The rows of a group lie close to one hidden flat surface of 7 dimensions, which passes through zero. Surfaces can cross.
(in the rows, 100 means zero)
Known rows, each followed by its group:
83  83  68  88  108  116  115  108  77  110  107  73  76  139  102  132  123 | F
109  119  131  93  111  89  64  107  88  148  69  104  85  74  125  88  159 | M
102  62  91  94  107  82  120  111  96  79  108  100  101  85  112  82  107 | B
122  110  97  89  88  82  126  80  107  91  74  117  128  79  114  96  105 | U
102  51  102  113  115  110  101  109  94  67  120  121  151  50  92  71  87 | B
111  109  108  54  110  73  109  90  117  110  87  82  82  100  105  95  120 | B
97  68  101  112  111  91  87  86  80  113  88  106  95  69  119  110  92 | M
111  148  101  103  70  92  113  90  118  114  95  98  60  120  119  113  58 | S
117  130  110  109  73  86  111  94  121  102  103  102  131  122  91  117  32 | F
99  97  107  92  119  113  89  87  91  88  82  123  110  47  113  72  141 | F
98  72  81  91  108  106  111  71  93  82  96  106  130  83  91  118  100 | M
121  83  101  80  112  95  97  130  97  152  92  88  153  62  128  90  116 | M
88  65  73  97  115  118  108  88  85  80  106  98  116  97  87  117  112 | S
90  121  98  143  86  100  106  113  93  79  105  113  55  122  101  94  90 | F
116  149  120  105  87  101  110  105  115  92  85  118  118  89  98  67  114 | S
106  115  69  100  78  132  125  65  102  81  102  103  118  113  97  136  57 | U
82  94  96  96  118  92  105  119  86  84  99  92  31  123  106  82  163 | F
101  67  84  93  104  111  120  98  113  54  132  99  148  98  70  97  61 | B
108  89  105  66  102  86  126  77  137  53  112  103  123  81  77  71  79 | F
107  80  92  76  103  89  128  88  113  66  101  102  126  77  99  79  102 | B
111  134  71  102  74  127  108  88  88  135  92  88  138  132  102  154  79 | F
113  117  111  97  104  107  95  92  87  120  68  121  111  47  133  76  160 | B
95  110  128  132  89  76  81  112  114  97  101  111  64  109  96  83  69 | B
105  93  114  102  104  100  81  122  109  134  113  97  82  74  129  78  77 | S
87  59  93  91  117  91  82  122  86  134  108  70  93  127  93  121  107 | M
111  86  74  92  96  139  111  123  107  117  141  85  119  82  119  89  65 | S
101  96  103  87  104  64  123  144  101  79  111  86  108  146  80  77  135 | U
102  87  94  81  106  100  103  108  101  101  110  85  132  113  83  105  102 | M
95  116  140  110  113  80  58  132  102  134  89  107  81  91  105  71  125 | U
113  123  102  74  105  95  100  137  98  124  95  79  161  134  78  97  146 | B
111  117  92  52  101  87  115  80  111  128  80  79  80  108  111  121  129 | F
112  118  81  87  87  120  112  67  109  109  94  94  149  107  89  137  64 | U
104  112  113  120  78  79  102  131  122  105  128  93  62  124  103  84  34 | S
93  68  53  86  101  93  138  114  74  101  102  79  82  142  106  130  135 | U
73  72  73  67  125  140  84  98  109  91  151  58  51  140  66  120  82 | M
102  78  109  86  118  74  79  113  85  153  79  82  99  100  118  110  119 | U
87  98  80  127  90  117  100  97  87  105  119  90  51  135  104  134  64 | U
108  95  92  44  109  73  99  71  106  133  71  65  133  136  82  152  127 | S
113  134  68  102  78  148  121  92  98  106  102  105  93  90  125  112  92 | S
83  108  93  74  115  119  87  84  107  81  115  86  82  133  57  113  129 | M

New rows, each followed by its group:
82  87  94  102  117  142  76  98  96  84  130  98  84  87  85  94  102 | U
117  103  90  87  87  74  148  94  112  62  95  112  72  88  116  66  115 | B
105  84  87  109  98  94  105  112  89  123  99  97  101  92  128  107  88 | M
109  140  82  111  68  118  125  120  111  102  123  95  86  132  108  102  68 | S
98  69  96  95  109  89  98  98  112  98  119  88  131  95  89  116  52 | F
97  121  89  97  86  123  130  112  109  52  127  97  116  132  64  85  106 | U
82  88  103  126  105  82  100  97  90  67  95  112  81  128  81  107  110 | S
94  102  122  74  128  87  63  123  97  138  94  76  97  113  91  91  158 | M
110  96  86  100  82  103  117  118  124  100  137  83  88  119  99  100  27 | S
93  78  79  89  106  94  111  115  86  116  101  78  95  132  100  124  125 | U
103  72  79  93  101  89  135  147  81  92  112  86  136  122  99  86  134 | B
86  81  74  139  88  115  117  110  79  81  113  104  77  114  113  117  81 | B
102  77  76  74  112  86  109  103  76  134  71  82  100  104  123  119  159 | U
85  102  109  125  98  93  99  47  83  56  64  133  90  100  78  129  128 | M
97  83  111  55  121  58  98  118  115  115  103  70  72  123  92  81  130 | F
93  124  108  127  82  94  118  101  92  50  88  126  97  125  74  91  129 | S
94  162  103  113  91  136  78  104  81  135  87  100  63  105  117  112  152 | U
122  146  96  70  72  88  133  63  129  98  84  95  77  107  109  116  71 | F
80  86  60  90  104  148  102  75  81  108  117  79  50  125  105  143  96 | M
101  131  99  112  85  121  88  89  96  123  101  97  98  112  100  124  88 | U
93  97  87  137  93  118  100  113  68  115  88  114  83  91  128  108  122 | B
93  113  119  133  85  90  86  96  106  84  103  119  55  105  99  94  58 | B
98  108  117  97  100  58  96  96  100  98  77  95  92  144  77  119  118 | S
96  85  135  112  109  66  91  110  119  42  105  125  126  89  62  57  99 | S
86  98  114  133  109  110  51  121  77  144  96  91  95  107  108  115  105 | B
92  136  114  102  102  129  74  127  95  119  111  87  102  127  83  96  127 | U
98  76  72  104  93  118  124  59  101  66  103  113  97  76  106  117  61 | U
95  92  94  98  98  98  104  114  108  87  122  84  120  133  67  112  71 | B
103  94  81  113  82  117  125  147  115  80  160  89  109  123  93  81  35 | S
108  106  94  60  101  88  100  77  101  138  80  78  113  114  101  138  112 | S
90  50  100  122  102  83  82  108  106  107  131  88  106  111  89  111  23 | F
96  109  92  89  100  110  92  48  99  115  78  102  41  70  132  125  97 | B
99  90  78  116  93  98  105  124  81  147  104  83  70  126  129  124  85 | M
120  116  93  82  86  106  112  125  129  131  128  80  97  112  118  94  39 | S
92  87  118  132  108  96  74  123  92  98  108  115  101  84  98  78  96 | F
94  60  115  112  116  88  90  110  105  79  118  111  115  57  104  69  82 | B
102  79  109  96  102  96  98  117  127  100  136  92  104  81  104  71  43 | S
108  119  151  108  95  47  83  106  126  92  81  117  80  99  91  70  85 | S
98  98  110  90  115  100  64  92  82  168  69  90  100  73  131  120  128 | U
98  78  111  119  106  109  75  102  91  118  103  108  131  70  106  101  70 | F
102  117  81  133  85  145  114  99  93  75  115  128  72  69  124  87  80 | S
100  75  108  114  99  62  108  112  103  74  100  100  135  120  74  99  75 | M
107  103  88  64  102  115  117  57  123  66  116  100  132  97  71  115  64 | B
105  125  72  68  95  115  131  90  93  88  90  89  87  126  95  111  149 | F
93  75  68  105  100  116  116  122  84  102  121  79  127  145  84  126  100 | B
107  74  77  52  117  88  121  100  95  124  96  64  89  121  111  115  139 | B
